Each new row is followed by what is left after taking away its nearest point in the smallest flat space through zero that holds the last named rows.

z173 (5 x 9)
[[ -8 -10 -24 -17 -44  41   2 -50 -39]
 [ 26 -36  -4  27 -48   6 -37 -36 -30]
 [ 24  42 -26  15 -16  38   4 -14  -5]
 [-19  12  16  32 -47  52  13 -11 -85]
 [-59  45 -43 -10 -11   1  38 -38 -81]]
New rows:
[-18  -8  17  18  47  28 -34 -25  26] -> [-27   0  10  22  43  25 -30 -32   7]
[  9  28  32 -27  14 -28  40 -39   5] -> [ 25  17  43  -9  -1 -19  26 -38   0]
[ 37  -2   1 -49  47  25 -45 -31  31] -> [ 11  11  18 -17  43  13 -36 -18 -23]

z196 (5 x 9)
[[  6  -4  15  10  49   9 -22  39 -28]
 [-13   7  29  30  -6 -33 -12 -28  16]
 [ 49  -4  -7 -43  30 -17   2  16 -43]
 [ 12  76  58  48 -28  14  -1  -2  28]
 [-17   3   2  -3  35 -11 -13  13  21]]
New rows:
[-24 -35 -18 -28 -37 -31   0 -12 -32] -> [-21   9   6 -15 -18 -12  -8  17 -13]
[ 22  46 -31 -40  17  -6 -25   2 -33] -> [-14  29 -26  -3  -3   0 -32 -14 -20]
[-22 -47  44  10  28  44  -8  40 -21] -> [ -3 -22  39 -21  -2  10  13   2   9]
[-44  17  22 -33  44 -48 -12 -29  25] -> [-25  11  15 -19   4   9   3 -14 -18]
[-12  31  -8  28  -8  10  20 -45  13] -> [ -2  15 -16  12  23   9  13 -25 -10]
[ 29 -12 -18 -16 -39  19 -45  44 -18] -> [ 12  -6  -7  -9 -33 -11 -53  25  11]

z688 (5 x 9)
[[-21 -16 -47 -11  15 -32  16  24 -58]
 [-34 -23 -29  -4  -6 -34  22  10  33]
 [-10  31 -16  48  65  15  14  -5   1]
 [-31  32 -48 -28 -15 -23 -20 -24 -19]
 [  5 -35  -6 -53  -6  49  52 -17 -75]]
New rows:
[-32  12   1   1  27  -6  30  31 -15] -> [-20  20  20 -12   0   0   9  19  -2]
[-14 -35  -6 -31  45 -12  38  43  -5] -> [ -2   8   9 -34  26  -1  -5  15  10]
[ 41   1  48 -16 -18  39  19  35 -33] -> [-2 25  3 -7 -9  5 16 24  2]
[ 38  14  10  17   2  37 -16  32 -24] -> [  5   7 -18   2 -11  19   0  21   6]
[ 28  31   1 -34  31   3 -16 -44  27] -> [ 29  -3  -2 -32  33 -19  -2 -11  12]
[-13  12   4 -42  26  29  45 -43  39] -> [  9   9  10 -27  22 -14   5   2   7]

z798 (5 x 9)
[[ 25  68 -24 -32  32 -55  19  -6 -27]
 [ 72  56  -4  13  18 -11 -17  24  19]
 [-11  33 -13  22   3  53 -10  18  -9]
 [-39   6 -31 -15  33 -40  30 -18  17]
 [-25   4 -16 -36  -1 -20 -40  17 -25]]
New rows:
[-30 -31  -6 -19  25   8 -40  -8 -17] -> [  7 -11   3  -1  31   9 -13 -17  -9]
[  6  -8  21  17  44  60 -39   9  -8] -> [  5 -14  20  -5  53  13 -14 -13 -12]
[ 34 -11  33 -12  16 -11 -50  22  12] -> [-3 -1 22 -5 26  5 -5 -1 -2]

z807 (5 x 9)
[[ -45  -58  -62    9   63  -63    9   29   88]
 [ -99  -32  -67   -4   34  -20  -10   -4   75]
 [ -38  -14  -34  -50  -12  -36   58   25    5]
 [ -33   -2    1    4   52   16    8   42   35]
 [-100  -31    9  -74   87  -42   10   46   61]]
New rows:
[  0  -5   4 -70 -25   2 -29 -13 -26] -> [ 15 -10 -19 -23  -2  16 -21  14   1]
[37 -8 11 -4  9  7 14  3 49] -> [ 17   1   8 -18 -10  16  11 -13  39]
[  4   1  46 -20   5 -30  -1   8  -4] -> [ -7   6  11   9 -10  -9   2   3   6]
[-10 -44   0  38 -23   8   4  -8 -70] -> [-27 -51   7  28   7   1   2   7 -52]
[-14 -22 -18  -8  11 -22  -6  10  70] -> [ 10   4   7 -11 -18   6  -2   4  30]

z748 (5 x 9)
[[-58  24 -28 -52  25 -27 -40  32  88]
 [ 23  -4 -20 -72   2 -21 -34  75  18]
 [-98  18  31  55 -29   7 -34  14  34]
 [-81  31 -13  -1  27 -45 -28  54  30]
 [-60  32 -62 -16  47 -29 -62  64   6]]
New rows:
[ -4 -29  16  11   5 -51   1 -36  -8] -> [ -1 -32   4   1  -4 -35 -28 -21  -5]
[-31 -26  22 -23   0 -20 -56  -8 -29] -> [-18 -28  25 -27   7 -23 -34 -31 -25]
[ -8  -9 -21 -13  52 -70 -70  -5   9] -> [ 14 -28  22   9  10 -46 -50 -27  -1]
[  1  -1 -28  -1  56 -29  57 -14   8] -> [ -2 -15  -9   9   5  10  14  12   9]

z382 (5 x 9)
[[ 25  16   2  -9   6  12 -16 -17  22]
 [  0   9  20  38   3 -30  -1  -1 -18]
 [  0   4 -43 -21  21  -8 -14  -5 -26]
 [ 45   8  13  11  25 -54   0  -8 -17]
 [ 11  63 -35   1  17 -57 -54  24  23]]
New rows:
[  8   4 -10  70   0   2  -2 -13  19] -> [ 12 -16 -31  31   4   2  12   0  20]
[ -8  31  -8 -11  -9   9  -1 -30   4] -> [ -8  18   0 -11 -12  -9  16 -16  -1]
[-70 -17  17   9   4  30  11   0 -13] -> [-18   1  16 -10  25  -3  -1  -4   5]
[ -8  21 -38 -32 -20  22  -6 -70  17] -> [-13   9 -11  -9 -29 -24  19 -39   9]
[ 14  24 -19   8 -12 -23  24  49  20] -> [ 17  16 -18  15  -5  12  23  11  -2]

z629 (5 x 9)
[[ 21  -6   8   7  -9  48 -31  -4 -71]
 [-12 -27  43 -31 -68 -18 -19 -14 -32]
 [ 94  -9  51   9  23  41  34  12  42]
 [ -5 -25 -26 -50  29  -2 -18 -44  36]
 [-28  -5 -56 -27   7  11 -23 -10  30]]
New rows:
[ -8  25   6  30  30 -30   1  63  -1] -> [  2  -5   9 -13  17 -13 -25  34  -1]
[-27  -1  14  19  -1 -23  81  10  -6] -> [-16 -19  -8  -8  -3  20  48  -6 -12]
[-31  10 -38  25  21  25 -31  33  31] -> [-12  -9  18  11  11   2 -25   9  11]

z354 (5 x 9)
[[ 26  74  -6   4  31  17 -12   1 -52]
 [ 17 -41 -16   1   2 -13  38 -28  -5]
 [-15  57  24  -9 -14 -10  18  73 -45]
 [ -6 -30   2  30  21  24 -17 -46 -10]
 [-43   7 -22  -1  35  12 -64  49 -40]]
New rows:
[-86 -22 -13  11 -26  44 -31 -76 -23] -> [-51  21 -31 -30 -42  11   7 -40 -19]
[ 17  23   3 -27   9  44   2 -54   0] -> [-13  -1   3 -36  -3  28   8 -10  -6]
[-40  45 -20  14   4 -15  54 -20  -5] -> [-53  30 -28  12   8 -11  26 -21  14]
[ -5  14 -19  38  49 -38  14  28  52] -> [ -8  14  -5  53  50 -29  21  19  37]
[ -8  26 -13   5  33  35 -45 -26 -40] -> [ -7   1  -2 -13  -8   6   0  -8  -6]
[ 45 -40 -17 -11 -41   5 -29   0  -8] -> [ 39 -20   1  -2 -43  13 -28   9 -24]

z698 (5 x 9)
[[ 85 -30   7 -33  41 -27  94  47  14]
 [ 57  27   2  -6  42  24  25 -36  79]
 [ 97 -46  27  12  41  25  20  23  53]
 [ 74  14   6  -3  98  11  85  25  32]
 [ 50 -10  25  54  47  18  26 -12  14]]
New rows:
[ 48 -18  27  -5 -19  24 -11  42 -63] -> [ 33  29  13 -15 -17  26  -5  -4 -34]
[-34 -50  32   3 -11   0 -16  16  17] -> [-35 -21  24  -2   9  -6  13   0  24]
[-19  49 -50  -2   2   5  18  18  14] -> [  5  10 -31  24 -17   4   7  20  10]
[-24 -14 -10 -24  20  20  16   3 -34] -> [ -6 -21  -3 -15   5  22  10 -20 -11]
[-16  -2   9 -42 -15   6 -50 -21  16] -> [  0  -6  19 -16  13  -6  -8 -14  -9]
[  6 -15 -35   2 -24  14  40   1 -44] -> [ 10  -7 -35   1 -15  38  15  -7 -15]

z907 (5 x 9)
[[-40  12  19  -3 -23  14  15 -14  18]
 [ 20  -9   4 -32 -80  -4 -47 -61 -12]
 [-25 -27 -68 -22 -16  30 -31 -10 -24]
 [-37  32   8  12  64  -8  10 -40   8]
 [-21 -26  -7   4 -14  20  19   1  -1]]
New rows:
[-11  21  18 -70 -43   1  34   2  -4] -> [  5   6   0 -56   6  -8  37  -1 -20]
[-36 -22  20  34  -8  -3 -49 -26  -1] -> [-22 -19  18  38   0  -6 -45  11   2]
[ -8  40   3   5  35  10  70  30 -39] -> [  8  31  -4 -15  -8   8  37  -3 -51]

z56 (5 x 9)
[[ 83 -14  18  28  27  -4 -26  -3  42]
 [ 35   7  71   9  27  -2 -10  19  12]
 [  3 -51  16   7 -38  21 -45  35  18]
 [ 38  -8  53  28  39  39 -33 -56  -2]
 [ 43  -2  44 -23 -14  10 -38  37  38]]
New rows:
[ 12 -11 -44 -64  34  54   7   1  28] -> [ -4 -30 -14 -28  49  39  23  22  10]
[ 18 -42   3 -11   4  18  -6  22  17] -> [  3 -19  -3 -17  17  13  15   5   1]
[ 32  -5  17   1 -12  19  68 -20   7] -> [ 20 -17  14  -4 -30  26  58 -10   7]
[-12 -14 -35   6  -6  34   9 -10  18] -> [-6  0 -2  4  7 24 17  7 18]
[-39  -5  -3  16 -39 -10  75  14 -21] -> [ 13  -3  12   7 -32  15  38 -10   7]
[-18   1 -28  -1 -15 -55  24 -43  15] -> [-11  -9  18  -4 -19 -37  -1 -30  20]

z851 (5 x 9)
[[-27  12 -46  14   6  22  33 -54  17]
 [-32 -13  -2  20 -12 -69 -64 -35   9]
 [-15  23   9  75 -43 -50 -38 -16 -41]
 [ 34 -23  22  47  39 -31 -23   6  -1]
 [ 46  49  38  -3   0   6  23 -35   1]]
New rows:
[  9   2  -3  28 -26  -3   2  49 -30] -> [ 8  3 -9  0 -5 -8  4  5  6]
[ -2  21  69  -6  15  15   8 -12 -24] -> [-34  -5  36   0  20  14   2 -11 -17]
[ 55  15 -43  11 -46  -8 -26  -8   4] -> [ 55  -2 -50  -2 -30   1 -21   3  14]
[ -1  70 -34   6   4 -30  14   3   7] -> [  3  44 -31  -4  20 -31   4  30  11]

z156 (5 x 9)
[[-42  38  64 -61 -34  42  51  24  53]
 [-79 -38  81  37 -14 -23  39 -59  69]
 [ 18  10  53 -43 -30  44  -1 -57  62]
 [-19  78  45 -14 -39 -13  32 -27  46]
 [ -3  57  61  73 -37  57  10 -22  77]]
New rows:
[-12 -37 -17 -24 -33  14  15 -48  30] -> [-10  -8 -39   2 -30  10  17 -10   8]
[ 47  32  14  -9   7 -33  -9 -13 -16] -> [ 21  -1  30   2  14 -11   3  10  -7]
[ 28 -19  12 -42   8 -23  15  12  36] -> [ 30  -9   4   0  11 -23  10  21  32]
[ 29  38  17  41 -13  -5 -11 -35 -13] -> [  5   1  20   3  -2   4   4  -4 -24]

z824 (5 x 9)
[[-37  -3 -10  15  28 -40 -27  24 -52]
 [ 12 -30 -21  24  70 -35 -57   8  31]
 [ 41   0   7   4   0  16 -26  46  22]
 [-47 -30 -13   5  11  38  10   2  57]
 [ 13  39 -19  38  17  43  -1  15  -4]]
New rows:
[ -9  -3  49   0 -10 -62  -3  29  41] -> [-13  31  32  26  -2 -32  15  10  30]
[-27  50 -39  30  -7  11  22  29  19] -> [ -6  26 -23   2 -14 -31  12  14  24]
[ 47  36 -25  45 -55  28  36  -9 -18] -> [  8 -19 -26  32 -30 -14   8   2   1]
[-27 -19 -67   4 -25 -14 -30   4   0] -> [  3  -5 -60  -1 -40  -5 -21  -4   1]

z572 (5 x 9)
[[ -11   84   16   43   -6  -34  -12  -43  -86]
 [-100   36   17   84  -56  -48   24   -2  -28]
 [ -55  -14  -24   14  -14    8   97    6  -82]
 [ -63   -1   47   46    1  -13   67  -27  -60]
 [ -53   -4   50   52  -34   36   30  -12  -87]]
New rows:
[ -4  -6 -47  41 -24 -13  -5  47 -31] -> [ 17 -19  -5  30  16 -15  -6  22 -12]
[ -4  28 -41  12 -15   9   4 -31   5] -> [ -2   6 -16  10  -5  22   7 -35  16]
[ 23  47 -36 -29  34   0  17 -18  32] -> [ -8  27  -3   1   3  29  13 -10  19]

z561 (5 x 9)
[[-14  15  18 -28 -23  39 -34   2  58]
 [ 67   1 -51 -34 -23  35  -5   6  34]
 [-50 -21  55   7   7 -29   5  25 -17]
 [-18  -2   1  36 -15  22 -23  -3  16]
 [ 13 -11 -53 -45  -3 -24  17 -24  31]]
New rows:
[ 45   5  20  47  -9 -26 -14  12  49] -> [ 37  15  25  28   6 -44  -3   0  41]
[  5  18  30  39  23 -32  -9   9 -40] -> [ 12   8   3   6   2 -23 -18   5   9]
[ -7   5 -35  24 -22  10 -37  43 -48] -> [-23  18 -31 -17 -13  -5 -32  25 -30]
[  3  17 -27  -7 -45 -13 -16  38 -10] -> [-13  32 -19  -5 -33 -20 -15  21 -17]

z964 (5 x 9)
[[  1  49  25  27  80  32  15 -40 -45]
 [ 35   8  41 -36  64  56  32 -63 -17]
 [ 50  19  11 -13  -1  39  26  27  39]
 [  6   3  18 -30  20  46 -23 -58 -37]
 [ 30  35  21 -51  20  38 -17  41   8]]
New rows:
[-13  21  25 -13  53   3 -58 -30   7] -> [  0   2  10   9  18  -9 -33 -17  43]
[-10  39 -17   5  45  11   1  28  11] -> [-12   1 -25  -5  12   9  -2  -4  15]
[-45  21 -30  27   8 -57 -29  26  25] -> [ -7  12 -12  -3  12  -5 -14 -17  32]
[-20  19 -14 -36 -41  47   9  25  30] -> [-44  15 -11 -14  -9  22  25   0   8]
[ 44  39 -52 -86 -11  36 -34   8  17] -> [ 12  25 -62 -23  11 -14   5 -18   6]

z68 (5 x 9)
[[-45   5  37 -16   6  45 -39  35 -38]
 [ 29  -2  26 -32  28   0 -11   1   3]
 [ 14 -52  34  -8  19 -16 -16 -23  35]
 [ 16 -15  -3 -15  -7  -9  12   6 -33]
 [ 58  38   3  18  11 -33   4 -27   6]]
New rows:
[ 10   2 -70  27   8  31  10  -4 -31] -> [ 16 -17 -32  19  29  32 -16 -13 -13]
[ -1  37 -12 -58  -5  45 -21  -3   8] -> [  5   4  -8 -21 -28  14 -19 -29   0]
[ -1   8  20   3   8  -4  38  18 -24] -> [-8  2 23 10 12 -4 33 10  0]
[-32  32  38 -12 -40  21 -11  13  -1] -> [ -2  12  25 -19 -39  -4  10  -3  12]

z175 (5 x 9)
[[-22  50  31  31 -64  25  -6  14  43]
 [-24  55 -10 -28  -9 -17 -11   3 -22]
 [ -8  51  19 -28 -42  -3 -26   7  -1]
 [-52  72 -19  52  26  19 -52  -8  -4]
 [ -3  40  14  24 -48 -18 -17  90  10]]
New rows:
[ 15  29 -10 -29 -29  -8  17  -2  -4] -> [ 19   9 -14   3  -3   4   2  -3   1]
[ 10 -35 -36  45  25  24 -14   5  26] -> [  5  -2 -29  -7  -8   7  -7   2  14]
[  8  26   2   3   1   4  27 -30   0] -> [22 15  5  9  5 -2  9 -5 -5]
[  5 -26  38  35 -38  20  18 -25   7] -> [ -3  -5  14  16 -12  -6   3  -8 -29]

z813 (5 x 9)
[[ 62  14  16  28 -24  70   4  -2 -25]
 [-12 -38   2  -5 -58 -27   1  -5  35]
 [-33 -32 -50 -29  15  50 -51  21  38]
 [  5   3   1 -18   2 -38  -1 -29  13]
 [ 28  -3 -31  -9   3  -9  38  48 -21]]
New rows:
[  2  -4 -29 -27  -2 -14   1   7 -27] -> [ -7  -2  -7 -10 -12  -1  -8  -7 -26]
[ 27 -44 -23 -70 -70 -11   0 -27 -10] -> [-16 -11   3 -38 -17   8  -2 -13 -47]
[  3   4   8  20 -23  -4  18   6 -24] -> [-4  2 -8  1 -6 -1 -3 -4 -9]
[ 13   4   6 -15  32 -17   4 -52  16] -> [  0 -14   2   4  11   6  17  -8   8]
[-34   4 -10  -8 -10 -33  -3  11   3] -> [ -4  14  -7  -2 -11  -2  -7   2  -6]
[-57   5   5  10  -8   6  10   7   7] -> [-10  14  -7  -6  -7   8  15  -7   4]

z760 (5 x 9)
[[ 51  31   9  35   1 -28  54   0 -14]
 [ 29 -46   0  15  24  21  13  17 -46]
 [ 16 -53 -11 -17  -1 -10  -4  -7 -57]
 [  3 -45   5 -12 -22  26  -3  62 -51]
 [ 10 -16  12 -12 -35   2  26  15 -57]]
New rows:
[ 39   0 -27 -35  42  33 -24 -22  15] -> [ 38  21 -15 -41   4  27  -5  -2   2]
[ 30 -37  46 -28  35   5  14 -47  36] -> [ 28 -27  49 -37   1  -4  12  -1  35]
[  7 -41  -9 -38  12 -41  44 -38  19] -> [ -5 -31   4 -29   6  -8  45   7  33]
[-40  33 -43   1  38   2  48 -17  -5] -> [-38  15 -50  -9  26  -5  34  15 -16]

z409 (5 x 9)
[[-37 -10 -15  -2 -11  13 -49  -1 -19]
 [-30   1 -41 -52  54  30  17 -58  -8]
 [-13   8 -32  57  -9  37 -28  67  10]
 [-19  25 -17 -11  28  12  42  38 -40]
 [-58  44 -34 -43 -61  58 -29 -24  37]]
New rows:
[ 26  32 -46  14 -44  12  36  10  -6] -> [ 24   0 -39  11 -27  -6   8 -16 -25]
[ 52  -9 -27  15 -59 -33 -15   2  20] -> [ 27  -4 -50  -8 -22 -20   1  -1 -13]
[ 23 -27  26 -27  15  28  18  17 -12] -> [ 15 -26  22 -24  -1  37  -1  16  -2]

z133 (5 x 9)
[[-70 -14 -22 -23  -8   5  29   5   9]
 [ -1  24  39  44  64 -12 -34  58 -32]
 [-46 -20 -36  41  -3 -20  38  17  32]
 [-29  16 -14  53   2  -3   4  -1 -37]
 [ -7  68   8  79  20  30   5  41  14]]
New rows:
[ 40  48 -10  28  36  14   7 -35  -7] -> [  5  13 -16  -7  43  -2  17 -25   2]
[ 5 19 40 27 30 32 39  0 30] -> [  0 -12  31   8  22  11  34 -25  -1]
[  4 -12 -47 -42 -20 -45 -46 -26 -25] -> [ -3  26 -39 -13  -6 -22 -37   9   8]
[ 29  13 -19   6 -34  44 -42 -39  -4] -> [ -6 -14 -17   6  -1  18 -36   1   9]
[-13   0 -33 -30  35 -46 -45 -35 -45] -> [ -4  29 -37 -12  27 -21 -24 -18  14]
[ -3  -5  29  -1 -25 -48 -47 -16 -17] -> [-19  13  22   4 -31 -28 -28  -4  16]

z392 (5 x 9)
[[ -29   35    5   53   21   36  -39 -100    7]
 [ -35   31   64   -7   31   70  -30 -100  -13]
 [ -57   10   -1   26   53   84  -18  -79  -20]
 [  -5   -9    2   45   64   39   23  -39   -3]
 [ -20   76  -23   24   65    4  -19  -55    4]]
New rows:
[-16  16   4  22 -22 -66 -32 -37 -48] -> [-16 -13  10   9   6 -42  -1 -13 -62]
[-17  26   3  30  14 -15   6  20  13] -> [-23  10  18  17  -2   0   3  19   7]
[  3  10   4  18  34  37  -7  34 -31] -> [ 14  14  13  23   1  16 -23  27 -20]
[ 15  13 -34  36  -8 -11   0 -38  21] -> [ 10   1 -12 -11  -6   6  12 -12   5]
[ -9 -19 -63 -59 -13 -23  19  21  31] -> [  0 -18 -23 -34   2  -5  18 -31  38]
[ 12  -1  -1 -74  -1 -18  -3 -29  16] -> [ 10 -23 -25 -34   7 -10   6 -34  20]
